The groups are shells around one centre, one inside the other: the same stretched ball of 6 dimensions in 10 sizes.
In the rows, 128 means zero.
Known rows, each followed by its group:
[103 109  89 113 106   9 135  90 106  61  82  98 115  85 127 174  99 111
 130 185 157 174 123 175 140] : q665
[115 107  99 151 111  79 148 147 144  71 132 120  85 105 154 174  96 148
 151 142 135 148 123 144 128] : q9
[131 114 112 143 106  93 148 144 137  84 128 125 103 100 143 174 114 130
 157 154 132 149  96 150 118] : q741
[ 91 130  91 116 115  72 102 108 138  93 125  92 142 127 127 151 103 123
 104 140 157 149 168 127 155] : q593
[ 99 118  94 128 112  86 120 124 131  84 133 122 111 114 149 147 113 139
 138 126 160 147 154 120 134] : q940
[107 143  97 139 113 111 102 136 172  96 145  81 150 135 118 177  96 123
  99 146 132 143 142 133 153] : q295
[158 131 130 145  99 144 137 155 132 154 162 120 136 130 143 147 140 141
 161 108 143 110 122  98 132] : q295
[ 99 126  94 111 111  49 110  98 121 103 113  85 143 123 125 149 105 121
 108 145 162 147 169 131 162] : q295
[103 108 146  83 130  70 138 114 116 112 104 142 141 132 115 116 127  83
 125 165 112 155 111 158 122] : q490
[107 128 102  95 108  35 114  81 107  94  88  91 158 105 107 158 117  89
 111 183 156 165 127 162 146] : q9
[143 107 139 126 108 113 155 145 105 143 143 152 110 124 157 118 145 139
 178 107 144 118 125 105 119] : q709
[134 109 153 120 121 138 149 159 124 158 159 158 119 150 152 101 143 136
 163  94 124 110 137  94 122] : q709
[157  97 155 129 110 105 174 153 101 158 140 153 104 128 155 117 142 138
 185 113 127 111 114 114 119] : q236
[126 113 141 101 118  79 137 119 104 162 128 118 146 149 130 106 130 118
 132 120 139 118 160 111 151] : q295
[129 112  88 158 100  54 142 132 128 106 132  80 100 114 153 175  89 164
 141 125 160 127 167 122 165] : q490
[159 133 134 132  97 136 137 142 122 143 145 128 144 116 133 151 151 121
 163 133 142 125  94 117 119] : q665
[ 91 121  85 127 115  44 121 112 149  45 102  91 119 100 121 190  83 112
 109 186 135 176 120 177 140] : q9
[154 122 140 156 108 172 148 183 150 147 180 146 112 138 157 139 138 152
 173  94 123 107 114  93 116] : q141
[114 129 105 142 111 133 121 150 158  84 151 130 116 115 144 164 119 134
 143 131 138 146 116 125 117] : q940
[125 139 147 102 117 172 111 141 135 149 158 156 165 145 127 108 165 102
 142 114 133 128 114  98 110] : q295
[138 144 114 156 104 164 119 165 174 109 167 113 137 126 133 178 123 132
 139 131 125 132 101 120 123] : q141
[136 153 115 153 106 164 108 161 183 120 168  94 157 138 118 181 116 124
 118 136 120 129 109 121 137] : q236
[160 125 154 133 108 157 146 164 131 173 165 139 139 145 140 124 149 131
 163 105 122 104 113  98 124] : q709
[108 117 131 112 124 108 130 137 139 108 133 138 130 134 131 131 123 111
 132 140 121 144 121 134 122] : q709
[120 121 133 100 117  69 130 111 120 128 111 105 156 133 110 138 120  94
 116 162 125 143 124 149 144] : q141
[103 110 118 111 123  54 133 117 126 113 116 103 129 136 127 136 100 118
 115 145 131 141 156 140 154] : q709
[142 151 116 150 103 157 114 156 172 119 161  99 156 129 119 182 123 121
 127 143 124 132  98 126 131] : q940
[104 123 103 109 113  44 124 101 129  71  93  98 139 102 110 175 104  93
 113 193 134 173 105 179 135] : q236
[113 117  84 125 100  22 130  95 108  83  97  83 120  95 133 174  99 128
 129 164 169 156 146 152 155] : q940
[122 151 130 114 113 157 104 139 162 111 144 125 173 129 106 157 140  87
 119 159 118 150  82 139 113] : q236
[146 132 113 175 104 161 132 181 169 139 187 105 116 144 156 163 111 171
 149  88 135 101 148  86 146] : q9
[119 140  99 127 101 119 105 123 133 110 143 113 144 116 136 152 134 129
 136 125 167 139 140 107 134] : q741
[ 88 141 124  94 127 129  90 121 148 126 144 121 171 157 116 113 130 100
  98 124 136 139 159 108 140] : q490
[150 115 148 128 109 146 149 157 114 164 162 157 121 137 157 109 155 143
 178  90 141 106 129  86 118] : q141
[112 139 103 134 110 120 112 138 166  74 136 110 138 111 120 182 113 110
 122 164 128 160  96 151 121] : q741
[104 137 106  98 109  88 100  98 118 109 119 112 161 119 120 137 135 103
 118 145 164 151 142 125 137] : q741
[135 109 150 121 117 142 148 157 118 156 160 165 116 143 157  99 151 138
 171  90 133 111 135  90 116] : q593
[103 119 145  75 126 103 119 110 106 137 122 153 156 141 124  90 152  91
 131 131 138 141 136 118 121] : q593
[146 101 154 122 118  83 166 145 114 159 131 125 122 144 135 123 121 125
 150 130 111 114 128 130 141] : q665
[102 121 150  79 133  93 119 115 121 151 124 127 167 163 111  94 132  89
 106 135 118 133 151 124 144] : q709
[139 145 145 143 119 196 117 181 183 156 187 120 158 167 124 142 129 125
 125 108 101 108 118  99 132] : q490
[113 129 124 130 123 116 119 147 163 127 150  98 145 155 122 146 103 123
 107 129 115 127 149 122 153] : q295
[130 123 101 134  97  90 135 125 121  78 120 127 114  84 141 175 130 124
 162 157 157 158  93 145 112] : q665
[128 143 139 103 115 123 111 124 139 146 134 107 181 146 102 137 136  90
 111 150 123 134 115 130 139] : q741
[164 138 114 178  91 180 139 183 163 116 179 129 111 109 156 184 135 158
 179 113 138 120  87 105 110] : q9
[129  99 172  95 131  95 161 141 112 158 127 153 132 152 128  96 135 101
 146 134  99 124 118 133 124] : q490
[146 106 112 148 100  60 160 136 116 113 123 103 101 106 147 170 106 146
 160 142 143 131 124 139 143] : q940
[156 143 125 149  98 162 125 158 148 146 168 114 147 131 135 159 140 136
 151 115 139 115 112 101 130] : q940
[135  96 126 124 107  70 162 129  91 124 123 146  94 109 162 125 133 143
 180 119 155 129 134 118 124] : q236
[ 99 141 127  90 123 106 100 111 146 106 119 114 177 136  97 141 127  75
  97 171 121 160 111 151 130] : q593
[162 126 145 138 103 154 146 161 128 158 161 140 133 130 143 136 151 133
 172 112 131 111 102 103 117] : q141
[142 143 129 150 109 183 119 172 169 142 181 122 144 146 136 151 133 137
 141 106 124 113 119  96 128] : q141
[144 143 115 138  97 154 114 142 134 139 162 123 146 123 142 147 148 137
 154 107 162 121 127  91 127] : q665
[134 136 127 110 103 136 116 124 111 145 145 139 154 124 137 120 162 119
 154 113 164 127 129  94 121] : q9
[143 136 136 154 115 170 128 179 176 151 180 109 142 160 133 152 117 139
 130 108 107 107 129 102 141] : q236
[109 114 108 133 115  96 136 140 141  77 132 133 103 110 146 157 113 131
 146 142 135 152 118 140 118] : q490
[129 122  90 166 100 107 133 152 148  99 155 102  99 115 160 174 103 168
 151 111 157 127 151 108 144] : q593
[158 123 101 181  90 131 152 170 150  93 158 119  90  92 160 197 118 162
 181 129 144 131  91 126 116] : q665
[106 105 113 105 115  55 134 107  96 118 117 128 117 123 148 115 124 131
 143 120 164 136 169 115 143] : q741
[101 116 123 106 123  86 128 123 132  93 119 133 129 123 127 137 119 105
 128 154 127 155 120 147 123] : q593

New rows. What belongs after each?
[130 126  90 131  92  67 128 108 110  85 112 108 123  82 139 177 126 127
 154 157 174 156 112 141 128] : q9
[112 123  78 125  97  25 124  91 113  67  93  83 125  84 128 187 101 120
 128 177 171 167 129 162 147] : q490
[ 89 130 132  76 128 100  99 103 121 134 125 129 172 152 114  97 139  91
 104 131 142 142 159 115 139] : q741
[ 95 144  97 108 111 108  91 109 141  88 129 112 158 118 120 151 128 105
 112 148 158 159 134 128 131] : q940
[130 149 107 150 105 143 111 152 177 101 155  93 150 126 118 188 112 121
 119 150 124 141 104 135 135] : q295
[106 145  97 123 107 126  96 124 148  92 142 114 149 117 128 158 128 118
 123 136 157 150 131 119 128] : q741
[126 139  97 137  98 129 112 132 137  97 146 122 133 104 142 164 136 133
 150 129 165 143 119 114 121] : q940
[147 109 122 146 104  87 156 145 119 133 139 114 107 121 151 151 116 150
 162 121 141 119 134 119 141] : q709
[ 95 142 117 101 121 132  90 121 143 128 149 120 167 151 123 117 134 110
 107 115 149 135 163  98 140] : q665
[142 122 102 166  98 122 139 160 143 119 163 110 102 119 161 166 114 169
 161 103 153 116 143 100 140] : q141
[119 123  87 124  96  45 126  98 109  78 101  99 124  85 133 176 116 121
 140 166 171 161 123 151 137] : q236
[147 139 119 145  98 158 127 154 146 116 158 131 134 112 139 165 143 129
 161 129 141 133  92 116 111] : q295
[118 103 109 128 108  84 145 130 106 103 132 145  93 107 165 131 130 149
 171 113 164 137 144 111 122] : q665
[ 91 119 106 123 126  70 120 128 155  93 127  92 129 141 124 153  85 123
  99 146 123 146 160 142 157] : q665
[ 92 124 152  54 134  72 110  89 109 141 100 127 188 155  92  93 139  59
  93 164 119 151 136 146 139] : q490
[134 130 157  97 119 128 125 131 122 174 142 128 172 158 115 106 147  99
 127 125 122 117 131 110 137] : q141
[ 94 126 109  96 118  63 107  97 119 112 113 102 153 132 119 130 116 106
 106 144 153 148 163 130 152] : q709
[118 143  99 156 110 145 105 157 178 113 171  91 137 143 137 169 103 148
 117 111 138 124 155 102 151] : q665
[134 113 139 128 114 139 144 156 123 144 159 157 113 136 158 112 145 143
 170  94 140 114 136  92 118] : q141
[110 117  79 144 104  44 125 115 126  97 125  76 111 115 147 168  89 156
 126 128 171 136 182 121 169] : q665
[125 109 121 141 114 113 144 154 131 125 154 135 100 133 161 131 120 155
 159 100 141 119 151 101 133] : q593
[128 124 144 111 116 142 133 145 131 126 144 157 137 129 134 124 150 108
 154 131 125 136  99 122 105] : q709
[142 139 114 156 104 137 126 158 167 115 156  96 138 127 127 183 112 131
 132 141 123 130 107 130 137] : q141
[156 106 121 167 101 110 165 168 129 135 159 122  87 122 168 155 114 172
 178 101 140 107 136 104 137] : q940
[118 139 110 123 110  94 112 122 150 103 125  89 158 124 108 172 110 103
 107 166 130 150 116 149 144] : q709
[159 116 141 153 105 161 152 175 127 172 182 145 108 144 170 118 145 169
 183  67 144  89 147  67 129] : q665
[126 140  78 163  96  94 114 135 159  91 144  67 128 112 135 200  92 149
 122 140 157 138 144 127 159] : q236
[157 130 132 147 101 149 137 159 133 163 168 121 134 138 146 139 140 147
 160  98 142 103 132  89 136] : q741
[125 148 129 100 110 116 103 112 134 134 126 104 187 133  99 145 140  84
 110 160 134 143 110 136 136] : q9
[145 138 126 138 104 139 124 147 140 150 158 108 150 138 132 148 133 132
 140 116 140 115 131 103 141] : q593
[147 126 161 130 120 162 143 171 154 159 164 136 145 156 126 130 135 115
 143 123  95 114 101 118 123] : q141
[123 136  66 183  94 110 119 153 172  64 156  81 100  99 153 214  87 168
 138 132 159 143 136 125 144] : q665
[127 111 176 110 136 162 145 172 143 176 169 163 136 179 138  84 142 119
 144  93  93 103 135  95 123] : q9
[101 116 105 127 118  87 127 132 140  85 131 121 113 120 141 150 107 130
 132 137 140 149 139 133 132] : q593
[155  98 180 124 123 148 174 177 119 181 163 173 112 158 154  91 149 134
 180  93 101  97 115  98 113] : q9
[ 88 114 108 100 122  60 115 105 115 113 120 114 132 137 137 116 113 125
 116 122 158 141 185 115 153] : q490
[ 77 133  97 105 125  70  96 106 152  80 117  91 153 133 111 153  96 102
  84 161 137 162 156 147 153] : q236
[120 146  96 124  99 111 104 115 139  87 127 108 153 100 120 176 132 107
 129 161 157 159 103 139 123] : q490
[ 84 137  84 122 117  75  96 112 159  72 123  81 145 125 117 172  90 115
  90 157 145 160 154 144 155] : q940
[119 133 118 118 110 123 119 131 138  96 134 134 139 112 128 152 137 108
 141 149 139 152  99 135 112] : q141
[105 116  94 142 113  88 128 139 146  82 139 112 103 118 150 161  99 147
 135 128 146 143 151 125 139] : q741
[126 105 105 126 105  34 145 109  95 126 114  97 112 117 148 140 108 146
 144 126 166 128 172 121 161] : q9
[106 136  88 125 103  95 107 114 137  73 125 110 135  99 131 171 121 119
 130 153 163 162 122 137 127] : q295
[105 147 107 130 116 152  94 143 169 113 163 110 154 145 128 149 121 126
 111 118 140 134 147 104 139] : q236
[ 85 125  93 108 117  64 106 102 130  79 114 106 135 118 128 148 108 115
 110 149 157 160 155 137 143] : q593
[103 134 108  96 111  83 105  97 116 104 114 117 157 116 119 137 134  99
 121 152 160 155 134 132 133] : q593
[121 118 172  96 136 139 133 151 137 179 154 142 159 181 121  86 138 103
 122 110  97 110 143 106 137] : q741
[108 115 105 129 113  95 131 134 132  88 134 132 107 114 150 146 117 136
 147 129 148 146 136 125 125] : q295
[140 104 168 108 122 139 156 155 108 174 155 173 124 153 151  82 158 127
 172  92 123 106 131  92 115] : q295
[138 139 116 122  98 128 115 124 118 137 144 121 152 119 134 141 150 124
 149 121 166 129 128 102 129] : q9
[124 117 165  73 123 117 132 117  94 163 126 165 160 144 124  80 168  88
 148 126 132 130 120 113 114] : q741
[ 96 115 116  89 120  42 121  92 106 113 101 108 146 129 120 124 115 102
 112 152 148 150 158 140 151] : q709
[ 99 124 171  63 140 134 114 123 123 161 135 162 177 171 110  69 157  73
 114 126 109 132 133 114 120] : q236
[140 153 128 143 107 186 110 164 175 129 173 119 160 138 122 163 136 118
 133 129 120 127  96 113 120] : q741
[100 129  83 107 104  34 108  82 110  84  97  86 144 100 122 163 111 112
 114 165 175 162 151 146 153] : q490
[115 125 120  96 108  96 118 106 101 117 120 141 144 112 133 122 151 107
 147 136 164 147 127 119 119] : q236
[ 89 108 145  65 136  53 125  96 102 136 102 131 156 152 114  87 127  84
 107 146 126 145 159 137 144] : q236
[136 141 153 102 116 148 118 136 140 150 142 131 179 144 105 129 151  84
 126 148 113 134  91 130 120] : q295
[109 143 137 102 126 125 106 131 164 120 132 106 181 150  92 147 120  77
  91 169  99 148 105 151 135] : q236
